The rows are grouped in 4 different ways at once. Each group adds its own fixed numbers to the row, and there is some noise. The rows also spread widely along 12 directions, which tell nothing about the answers.
Some rows, each with its group in each grouping after it:
[ 25   3  -3   7  14 -16 -35 -22  19   9   6   3 -20  26  27 -29  19   9
 -19  12 -19  16  47  57  20   8   7   8  41 -28  -7  -4  12  11 -23  21
  23  37  24  -8  51  -7 -61  43 -13 -18 -28] : z179 z763 W z54
[-22 -11  -4  -5  -7  42  11  10   3  20 -22  20 -21  38  10 -19  14   1
 -26  14 -19  -8  20  -3   3 -22  37   7  39 -12  -9 -18 -39 -35  22  12
   0   8 -33 -44 -36  41  -4 -47  12  40  28] : z221 z311 W z924
[  3  10 -26  13 -11  15  -4  11 -10   9  -8   0 -19   5 -30  12   8  22
 -14 -29   0 -17 -19  -6 -33  38   9  -5  19   5  22   5 -20 -32   0 -17
 -15 -14   5   2  22   1  40 -10 -23 -13  11] : z520 z311 J z617
[ -1 -11  19   7   1   5  -5 -22  -6 -43  10 -20  -7 -16  -5  11  -4  34
 -12 -22 -11  30  57  57  26  15  -3   3 -29 -10  10 -16 -12  37  -9  19
 -10  -8  14  17  30  -8 -31  23   3 -48  -6] : z992 z167 R z617
[ 32  -6 -15 -12   5   8  33 -31   8  76  28  12 -60   8  24   8 -44 -15
  -9 -34  -6  -2  20 -35  13 -19 -42 -22   1  -6  10  16   9 -25  14 -13
  11  -2  24  37  48 -14   4  36   5  50 -12] : z992 z414 J z566
[ 24  16 -41  15  22 -13 -44 -19  14 -26  -5 -18  -9  20   1  -7  45  17
 -20 -19 -30  18   0  20 -14  73  10   6  37 -21   3   5  20  -1 -32  28
  -6  25  44   4  58 -42 -13  43 -27 -52 -28] : z935 z763 E z466
[  2  34 -19  22  13  -1   4  10   6 -34  24  26  -5 -27 -27 -19 -11  21
 -37   5  19  24  10  13  19  27 -15  -1 -48  -7 -20  -5   7  -8  -1  23
 -22  -3  37  20  50 -50 -22  28  33 -59   9] : z221 z414 R z193
[ -6 -13 -11 -14  -4 -25  -1 -44  26   6   4 -32 -18  46  54  -7   7 -16
 -11 -11  -4  10  43  38   2  -2 -10  -7  28 -22  -2 -11  12   9 -18  41
  29  13   9  36  51  -7 -59  22 -10  -1 -34] : z179 z167 E z924
[ 17 -19  24 -16  17  22 -29  39 -23  31 -17  12 -32 -42 -13 -28  17  15
   0   5 -14 -20  12  26  33   8  37  -4  32   1  27 -11 -17  12  30 -36
 -11  -9 -27 -28   9  18  13   4 -16  22   9] : z520 z167 W z566
[ 26  49 -42  20 -21  15  20  21 -17 -30  51  44  10   5 -67 -35 -33  57
 -18  12  31  27  -5 -22   3   1 -19 -18 -37  -7 -15  27 -13 -43  -6  13
   9   7  17  26  15  11 -12  -5  40 -26  15] : z935 z414 W z54
[ 24   5 -47 -15  40  20   7 -27  11  22  16  25 -46 -38  12   9 -16  -6
 -14 -34 -35  10  -1 -43  34  36 -25 -26  -8  -6 -20  11  24  -8  36  20
 -29   3  61  10  52 -52  14  61  30  23  -8] : z935 z167 J z193
[-23  -4 -14  23  18  27   6  -7  -7 -74  11 -26   4 -20 -13  28  15  31
 -60 -39 -24  13  28  22  27  55   5  14 -48  -8 -31 -36  10  17  -6  41
 -70  13  23 -14 -17 -51  -7  44   5 -56  13] : z520 z414 W z466
[-12   9 -30   0   4  14 -13   4   5 -46 -11 -12  -5  -8  -6  -5  24  14
  -8  -7  -6   7  -1  -6   1  42  -9 -11  -7  12   6 -23 -10  11   6  24
 -23  -2   2  17  14 -33   5 -14  14 -45   7] : z221 z167 J z924
[ -1 -10   5   0  16  48  -1  23  -8  -3 -20 -19 -18 -25 -34  28  21  17
 -17 -18 -45   2  -1   1  11  42  24  12   7   3  15  20 -25  -8  11 -13
 -44 -29  10 -15  23  -6  30  -4 -15 -19  18] : z520 z167 E z566
[ 51   8 -37   7  40  25 -24 -21   9   3  -1  27 -32  -2   8 -18  23   9
 -10  20 -16  13   5 -42  35  16 -34 -19   9   1   2   7  23   3  16  32
 -12  50  18  14  39 -46  -3  16  35   0  20] : z221 z167 E z566
[  5 -24 -15  11  -6  17  -3 -52  17  22 -19 -23 -19  81  43  40  11   3
 -17 -32 -22  -4  43   2 -15 -16 -10   1  32 -11  25  -9  -5   0 -10  16
   8  29 -17  28   9  16   1 -33 -18  16  13] : z221 z167 E z617
[ -7  -2 -38 -18  14  24   9  -8  18  -9  -6   1 -23 -17  20  -3   2  -5
 -17 -14 -16   5  10 -21  20   8  -8 -25 -14   8 -11 -17   2  -1  28  37
 -20   6   4  -1   5 -24   3   1  33   6  11] : z935 z167 J z466
[ 16  -3 -11 -23  20  -9 -18   4  23  20 -26 -31 -40 -22  17  -1  21 -11
  14 -22 -22   5  -1  -1   8  42  -9  -3  27   5  20   6   3   6   7  -1
 -16 -24  15   8  64 -44   0  20 -16 -22 -23] : z992 z414 E z54
[ 36 -21  10 -14   9  39 -23  -6 -10  16 -34 -31 -29  14 -17  11  20  27
  22  -8 -54  11  17  -3   5  18  10   4  46   4  42  26 -35   8   0 -20
  -4 -14  -9  -3  23  31  19 -19 -23   6   7] : z992 z167 E z54
[ 10  10 -14  35  30  15 -14 -17  -5   0  15  23 -12  17  -9  -8  22  13
 -57  -7 -35  11  22  38   2  55  34  20  26 -42 -28  16   6 -36 -27   3
 -19  13  54 -27  37 -12 -10  76 -23 -21  -6] : z935 z167 R z924
[ 25  -6  17   7  18  24 -20  10  -2  36  -1  15 -38 -15 -11   5  -4  14
  -3  -2 -14  -7  28  21  30  -9   6   4   2  -1  29  11 -11   6  10 -32
 -15  -7  -3   5  54 -11   6 -10 -13 -12   8] : z221 z763 E z54
[ 39  15 -32  -3  -3  -5 -37   1  13   2 -21   0  -9  12 -11  -1  12  36
  20  -8 -13  16   6  -3   2   8  -6 -13  29  -4  32  25 -19  10  13   7
  16   0  -1  36  58  12   4 -39   6  -7  -3] : z520 z167 E z54
[-17 -17  26 -15  -9  21  24   5  -2  16  10  -8 -27 -20 -10  26 -36  12
   1 -33 -11   6  48  27  36 -27   9   5 -32 -11  14  -2 -32  15  24 -19
 -14 -53 -10  26  38   8  -8 -28  -4   1  -8] : z221 z414 E z924
[ 33  10   6   8  15   1  16 -19 -10  42  52  19 -30  -9 -10 -14 -36   1
 -29  -2  28   0  23   8  18 -28 -40 -13 -39  -4  21  24  22 -24 -20 -14
   9  12  23  44  75 -27 -25  51  -3 -21   2] : z935 z763 R z566
[ 17   4   5 -14   1  18  -3   3  16   4 -12   3 -15   5 -11 -15  -9  16
   5  15 -10  24  33  -3  31 -29 -18  -1  -4   1  16  10 -33  15  18   9
  13  -7 -18  17  30   8 -26 -39  23 -11  11] : z221 z414 W z54
[-33   5 -14   1 -22   6  20  15  14  -1  10  21 -10  -1  -1  19 -30  19
 -18 -32  16  -6  37  31  -3 -37  15  -9 -31   0   3 -14 -28 -18  22   8
 -12 -29 -14  12  17  11  -4 -51  17 -11   8] : z935 z311 J z54
[  1  -4 -16  11   6  13 -15 -16  10  -8 -27 -19 -15  32  11  19  29  14
 -25 -20 -42  15  19  21 -13  44  19  14  36 -11   2   4 -14 -12 -17  13
 -17   3  22 -14  13   3   2  13 -14 -19   4] : z992 z167 R z54
[ -3  -4  -7 -21 -31 -12   2 -14  -5   9 -10 -50 -13  37 -18  24  -9  12
   6 -41 -16  14  -1   2 -34  24 -10   5  22   0  40  15 -34  -4 -20 -22
  17 -42  11  48  46  22   9 -21 -34 -10 -27] : z221 z414 R z566
[ 31 -14 -21  16  22  35 -25 -27 -42 -18  17   3 -34  -2 -17   3  18  40
 -21 -17 -26 -16  14   2   4  55   3  -7  17   3  -1 -25  20   4 -18   1
 -47  38  19 -15   1 -20  29  59 -20  -3   3] : z179 z311 J z924
[-35   0  -7 -14  13   6  24 -10  51  10 -20 -15 -21   4  38  21   3 -36
 -35  -5 -27  19  27  19  15  -4  -9   8  -8  -3 -19  12  -7 -15   5  41
 -15 -21  24   0  48 -31 -36   4  20 -27  10] : z179 z167 R z54
[  6   2 -20  14   9  10  33 -22   7  79   5  18 -50  40  34  16 -14 -28
 -47 -30  -2 -25   5 -19 -22  -8  -7  -2  15  -6   0  11   6 -67 -11  -8
  -8  12  12  -4  23 -14  16  29 -14  34  22] : z992 z311 R z466
[ 28  -7 -10   3   8  30  25 -51 -42 -17  68   5 -24  -3 -13 -10 -47  31
 -39  -5  18   6  30  -9  31 -15 -45 -21 -59   2  -4  -9  31  -7 -17  17
 -17  47  18  31   2 -15 -20  70  22   1  11] : z935 z763 R z54
[ -1  -5  -5 -14  15  -5   0  -3  13  58  -3  19 -34   0  31 -15  -5 -22
 -15  -7   3 -13  19  17  13 -16  11 -10  19 -15   9   6  -1 -24  15  -9
  10 -12  -2   7  48   2 -10  16  -8  22  -6] : z935 z167 R z924
[  6  -6   7  -6  28  49   0  -7  30  24 -35  11 -27   5   4   4  21  -8
 -12  11 -62  27  27  -6  35   4   9  15  33 -18  -4  24 -37  -2  27  12
  -2  -7  15 -32  27   3 -14 -13  16   6  19] : z221 z167 W z617
[ 34  15 -31  25   6  -1 -20  22  31  44 -13  57 -32  -9  20  13  -5  22
   5 -24  18 -13  36  -5  15 -33 -15 -24 -12   8  25 -13   5   0  36   1
 -13  10 -22  23  36 -22  30 -47  23  -4  27] : z992 z414 J z617
[  3 -13  36  23  34  53   8 -14   3  11  14   2 -28  -1 -12   3   3   5
 -57  17 -57  18  55  61  38  17  32  35   6 -32 -26  23  -5 -16 -27   4
 -32   3  41 -46  39  -6 -40  64 -21 -29   6] : z179 z763 E z54

New rows, each followed by its group in each grouping:
[  5  -9 -12   6   4  -6 -21  -9  30   4 -36 -16 -18  13  37  41  20  11
  -5 -42 -15   6  43  20   1   1  -8   4   3   1  24 -21  -1  22   4  20
 -22  -3 -11  14  27 -21   9 -26  -5 -29   6] : z992 z414 R z617
[ 23 -17 -22 -12  -7  11 -30 -26  -1   0 -19  -5 -25  34  17   9  12  36
  11 -13 -37  10  40  18   5  -1  18  -4  49 -12   8 -11 -11  17   7  24
   5  21  -8  -5  14  35  -8 -24   1  34 -11] : z179 z311 E z54
[ 60  15 -25  28 -10  26 -11  12 -23  21  25  37 -22  10 -31  10 -18  59
  16 -10  17  -8  21 -24   9 -29 -25 -23 -23  13  44  12  -1  -8   1 -13
  -8  25 -23  45  22  10  36 -44   8  -3  29] : z992 z763 E z924
[ 36  13 -25  18  -7  21   1 -26 -44 -36  51   6 -11  18 -41 -25 -19  52
 -14   8  23   9   0 -19   4  26 -31 -22 -18   3   7   1  10  -9 -23   4
  -2  35  13  43  11  -3  -6  31  12 -15  12] : z221 z167 E z54
[  7  -2  -5  19  -7  57  52  -6 -32  14  44  26 -32   4 -32  23 -41  33
 -32 -22 -13   5  24 -18  12  -9   0  -1 -32  -8 -11  15 -14 -46   5  -2
 -29  -2  16  -4 -10  17  13   9  18  27  29] : z992 z311 E z566
[ -9 -29  13 -49   0  22   9 -13  -4 -16  -4 -33 -33 -31   8  -7  -3   4
  13  -2 -29  20  33  18  34  -2   4  -7   7   0   2 -17 -14  30  19  30
  -5 -16  -2  -4  26   6 -35   0  18  16 -18] : z179 z311 E z566
[ 49  23 -28  54  25 -11 -21 -29  24  51  20  70 -30  39  27 -15  -9  19
 -52   5  15 -12  46  28  11 -30  -9  -6  21 -35 -10   9  20 -29   0   9
  15  54  19  10  60 -17 -24  29   7  10   9] : z520 z311 J z54
[ -8 -12 -21  13   5  -1  14 -26  11  11  25  11 -31   2  46  32 -15  -4
 -27 -35  22 -16  45  17  20 -17 -22 -21 -37   4  -3 -33  40   5   6  28
 -29  29  -3  35  21 -40 -10  17  11  -8  15] : z179 z167 E z617
[ 19  12 -44   4  20  -4 -20  10  31  51 -20  43 -46   9  43  -7  23 -15
 -14  -2  -2 -23   1 -10  -2   3  11 -14  41  -2  -8 -10  27 -33  22  25
 -13  29   3 -14  41 -32  10  -4  13  24  14] : z179 z311 E z193
[ -8 -12 -35 -32 -10   6   9  -6  15  34 -24 -12 -30   6  23  31  -4 -12
   4 -47 -13  -7  -2 -32 -12  -1  -2 -15  14  10  16  -7  -7 -19  26   2
 -16 -25  -9   9  14   3  37 -28   1  32   1] : z935 z414 R z617
[ 44  32 -19  29  36   7 -50  26   5  -7 -18  25  -3 -15 -39 -20  39  30
 -12  24   4   3  -6   7  -1  34  -5  -3   4  11  30  28   0 -12 -16  -6
 -19  10   7   6  64 -36  15   6  -3 -78  32] : z935 z167 R z54
[-12 -23  26  30   9  45  15 -27 -38  -4  22  -1 -21  11 -21  18  -7  20
 -57 -18 -23  -4  35  39   8  31  26  18  -6 -20  -7  -9  -9 -17 -20 -26
 -35   2  21 -21  -8  11   7  55 -29  -7  17] : z221 z167 R z617
[-35  15  -4  27 -16   1  13  25 -11 -11  23   1   4   5 -41  17  -1  25
 -41 -48  -6   1   8  51 -25  58  47  23  -1 -27 -10   5 -18 -41 -23 -24
 -25 -41  35 -15  18   2   4  28 -45 -47 -14] : z935 z414 W z617
[ 30   3  13  29  21  26   6 -17 -19  24  22  17 -32  -1 -23  23 -11  16
 -23 -16  22 -21  20 -13  11  -9 -45  -5 -39  16  36   7   5  -6 -13 -21
 -27  22  -4  31  42 -47  13  13 -13 -41  38] : z221 z311 W z617
[  4  13 -28   1 -15  36  29  33 -39 -19  29   8 -22 -37 -53  -6 -19  35
  -1 -18  13  -6 -28 -36   0  37   0 -25 -36  23   9   0  -8 -30   9 -11
 -35 -19   0  10 -12  -5  40  -1  17  -7  28] : z992 z167 E z466
[ 17   3  -9  16   2  25  20 -12 -12  20  39  32 -24 -18 -20  20 -42  28
 -14 -30  12  -4  33  -2  18 -18 -21 -23 -45   0  14   8  -2  -9  15 -14
 -13  -6  11  37  36  -4  15   8  11  -5  16] : z935 z167 J z617
[ 20  -5   0 -11  27   3 -20  -5  27   7 -23  17 -29 -19  44 -46  18  -4
  -9  30  -9  19  47  25  48 -23   1 -13   8 -10  -5 -22   0  23  26  41
  13  25 -12 -13  27 -11 -43   9  42   3   7] : z992 z167 R z466
[ -2 -16  -9 -12  34  56  30 -24   2  -7  -1 -34 -31 -10  -3  34   0  -7
 -34 -21 -40   5   2 -39  19  27 -24   4 -25  11  -9  14  10 -20  -2  22
 -60  -3  19  -7  11 -47  14  37   4 -17  23] : z935 z414 E z54
[-15   9 -34  15  -4   0   9  11  14   4  -6  -5 -10  11  11   9   5  -3
 -34 -22  20 -24  -4  -2 -19   8  -6 -16 -15  12  15 -16  -2 -24   1  11
 -16   2 -14  24  14 -23  18 -18   1 -25  26] : z520 z167 J z466
[ 17   2  -5 -12 -14  12  16  -5 -19  -2  27  -8 -19 -10 -28 -10 -26  23
   6  -3   8  10  15   0  12  -6 -18 -21 -23   7  17  13  -9   2  -7   2
  11 -10  -1  42  39   8 -12  -1  11  -8   2] : z179 z167 E z466
[ 50  -9 -19  -1  16  26 -34 -42  13  11 -27 -22 -22  50   3  -2  28  22
  -6  10 -50  14  26 -12  -6  19 -17   3  55  -4  18  17  -6   7 -26  16
   5  32  10   4  31   9   2  10 -13  -1  -1] : z179 z414 J z54
[ 19  37 -31  21 -12  -1   7  15   1 -27  11   3   7  21 -28 -13   7  24
 -14  13  37  15 -11 -21 -27  10 -44 -18 -30  24  27  16  -3 -31 -26  23
   7  13  -3  50  30 -19  -3 -23  24 -67  36] : z992 z167 R z566
[ 33 -11  36  25  45  56 -17  -6 -29  -1  13  19 -19 -24 -43   9  10  42
 -31   0 -31  -2  51  32  43   3   8  16 -23  -8  14  12 -12  10 -12 -16
 -44  11   7 -22  30 -19   0  38 -19 -43  28] : z935 z311 W z924
[ 11 -20  27   3  -3  69  23 -29 -14   0  -2  -4 -16  18 -38  17 -21  33
 -24   4 -56  36  49   2  27 -15   6  22  -4 -20  -1  24 -50  -1   2  -5
  -8 -18  10 -15   2  50  -3  -9  10  13  21] : z221 z414 R z617
[ 47  10 -22  23 -14  -5 -19 -32 -21 -16  19 -16  -4  49 -26   9   0  57
 -11 -24 -13  26  25   8 -23  32 -19   3  14 -15  24  15  -3  -3 -41   1
  12  20  26  41  33  15   1  22 -20 -23 -13] : z992 z414 R z566
[ 38   1   1   4  19  10  -3  -9  23  83   5  63 -58 -15  23 -11 -22  -4
  -1   8   1 -12  48  12  32 -56 -10 -18  13  -8  10  10  -1  -7  32  -8
  17   9   0   3  70  -3 -11  -2  17  34   9] : z179 z311 J z617
[-13 -11   4   6  14  33  15 -36  -9 -67   6 -58   2  25  -2   8  23  14
 -45 -16 -38  27  24  13   1  65 -12  17  -9  -5 -13 -15   2   4 -38  48
 -32  22  33  -8 -13 -29 -34  61  -6 -58   8] : z992 z167 W z193
[ 28  28 -36  31  12   4 -31  38  -9 -14   1  47 -15 -23 -21 -26  17  43
 -19   6  13  -3   0   8   6  38  17  -9  -2   5  -6 -17  13 -20   6   1
 -38  18   1 -21   3 -22  27  13  16 -26  23] : z992 z414 R z54
[ 36  18  -9   7 -12  24   3 -20 -26 -20  21 -14  -4  13 -66  10 -16  49
  -1  -5 -29  39  11  -4  -4  27 -21   2 -11  -2  20  50 -32  -2 -35  -5
  12 -16  37  42  56  24   1  11  -2 -34   4] : z179 z167 R z466
[ 60  13 -34  26  27  27 -15 -46 -26  11  36  38 -33  17 -29 -13 -10  44
 -31  -7 -30  10  16 -11   7  34 -10  -8  23 -26 -12  25  10 -26 -15  -1
  -7  38  57  -1  42  -8   4  74  -3  12  -7] : z935 z311 J z54
[ 43   9  -1  21  10 -14 -41  -9  -8 -31   1 -32  -7   2 -28  14  19  48
   4 -32 -12  17  24  35 -10  59  -9  10   3  -5  34   7   6  27 -37  -2
 -13  -4  27  41  73 -35  -3  29 -39 -76 -21] : z992 z414 E z193
[ 40  -5 -20 -20  19  37 -33  -8 -23 -33 -10  11 -21 -37 -33   3   6  57
  17  -3 -26  17  17 -19  34   6 -10 -17 -12  18  19  -2 -14  30  27  17
 -32  11  -4  -3  16  -1  20 -14  32  -3  16] : z935 z311 R z54
[ 17   8 -15  24  12   1  29  -9   7  71  35  39 -37  22  24 -13 -31 -13
 -56 -10  30 -27  13  -4   6 -20  -3  -9  -4 -22 -16   6  32 -59   4  -6
  -4  24  10  15  35 -18  -5  44  -1  34  12] : z520 z414 E z193
[ 65  33 -14  48  16   5 -67  27   7 -20 -21  18  11   4 -55   5  35  75
  -1   9  -9  14  23  25   2  21   3   9   9  -6  40  33 -17  16 -14  -9
 -13  10  -5  23  68 -11  18 -38 -13 -76  22] : z520 z414 E z54
[ 20  11 -12 -23   7 -36 -22  17  20  22  -4  -2 -33 -35  20 -40   5 -10
  33  -3  31  -5   5  14   9   8 -26 -31   8  13  38 -11   1  21  17  -1
  24 -19  -6  48  80 -39 -18   3   3 -29 -24] : z992 z167 J z924
[ 26  16  -5  -4   9  20  15   6  28  69 -18  21 -30  17   5 -20   2 -29
  -7  39  20  -9  -4 -31  -8 -42 -36 -15   9  21  31  39  -9 -44  -3   0
  21   5 -26  21  53  -2   0 -31  15 -10  49] : z179 z167 R z617
[ -4   4 -42  21   6  15 -23   4 -18 -63  13  15  -3 -10 -13  22  22  54
 -26 -34  -7   2  20  18   3  42  23  -6 -16  -6 -11 -39  16   3   6  36
 -53  25  11  -9  -9 -27  15   1  10 -29   8] : z935 z311 E z566
[  9  -7 -29   1  22  28  -6 -20  27  30 -13  29 -38  25  40 -29  18 -12
 -37  23 -38   2  27   7  18   8  22  -7  53 -22 -34  -7   6 -26  15  31
  -1  36  15 -43   3   7 -19  30  20  42   6] : z179 z167 J z54
[ 34 -18  -2 -24  23  42 -20  -1 -47  -3   1   3 -37 -50 -31  -2   2  35
  13 -10  -9 -15   5 -26  31   7  -8 -23 -17  25  30 -13  -3  17  21 -12
 -43   3 -20  -3   8  -9  41   9   8   8  20] : z935 z311 R z924
[-51 -23 -11 -29  -6  23  19   4  23  -8 -34 -54 -11  27  22   1  30 -28
 -36 -17 -27  -3   2   7 -30  30  25   9  30   4  -2 -23 -18 -31  -6  25
 -20 -24 -10 -28 -20   4  -3  -7 -17 -10  -2] : z935 z414 J z566
[ 12 -22  32 -29   0  54  33  -3 -26  26   6 -25 -39 -26 -35 -14 -25   7
   4   0 -31   5  14 -10  19   0  -4  -9  -7  12  27  20 -43  -3   7 -28
   0 -39  -4   0  16  30   6  14  -4  16   9] : z992 z167 J z466
[ 10  24 -35  36   2  12  -9  23 -23   1  18  34 -21   0 -41  10  12  35
 -31 -21  -5 -17 -15   8 -27  64  32   6  15  -5  -9   6  11 -50 -18 -11
 -40   3  34 -15  28 -18  34  27 -23 -24  12] : z179 z311 E z193
[ 33   9   4  15  30  26   2  -6  -3  18  23  56 -29 -33 -15  -4 -28  29
 -25  12  11   5  47  10  49 -49 -20 -11 -50  -1   3  13   1  -2  21   7
 -21  13   2   8  48 -20 -12   9  39 -13  32] : z935 z311 R z54
[ 16  -5 -27  -4  -4  15 -18 -16   8  25 -17   3 -20  53  23 -25  20  10
 -24   2 -37   1  12   4  -2   7  26   5  73 -28  -8  -4  -9 -25   4  15
  17  38   2 -33 -13  41 -12   4  -5  52  -8] : z520 z763 W z54
[ 33  -4  -5  -9  40  32  -6  19  30  89 -28  34 -61 -27  22  -3   4 -29
  -8  12 -18 -28  10 -27  28 -21 -13 -14  16  19  12  15   6 -22  29 -18
 -30  -3 -13 -18  46 -34  28   2   7  19  31] : z179 z414 J z54
[ 11 -21  16  12  32  40   3 -33 -14 -11  16   7 -20 -10  -2  13 -11  28
 -53 -15 -41  18  61  33  42   8  17  15 -23 -27 -25 -11   9   8   0  15
 -42  13  27 -23   8  -5 -14  61   4  -1   6] : z935 z414 R z193
[ 15  -1 -22 -34 -21  -3 -10  26 -11  44   7   8 -41 -21  -3 -15 -13  10
  38 -17   0 -12  -5  -2   6   2  14 -24  28   4  22   0  -7  -7  22 -20
  11 -23  -9  20  37  20  18 -24  -7  38 -24] : z179 z763 E z924
[  2 -20   6  -6   8  -7 -41 -25  -3 -50  -3 -11  -6 -11  13 -12  13  44
 -11 -18 -15  14  67  76  22  11  29  -2   4 -20   4 -47  -3  53   5  32
  -5   9   2  -4  28   1 -39  17  -2 -26 -31] : z935 z311 J z193
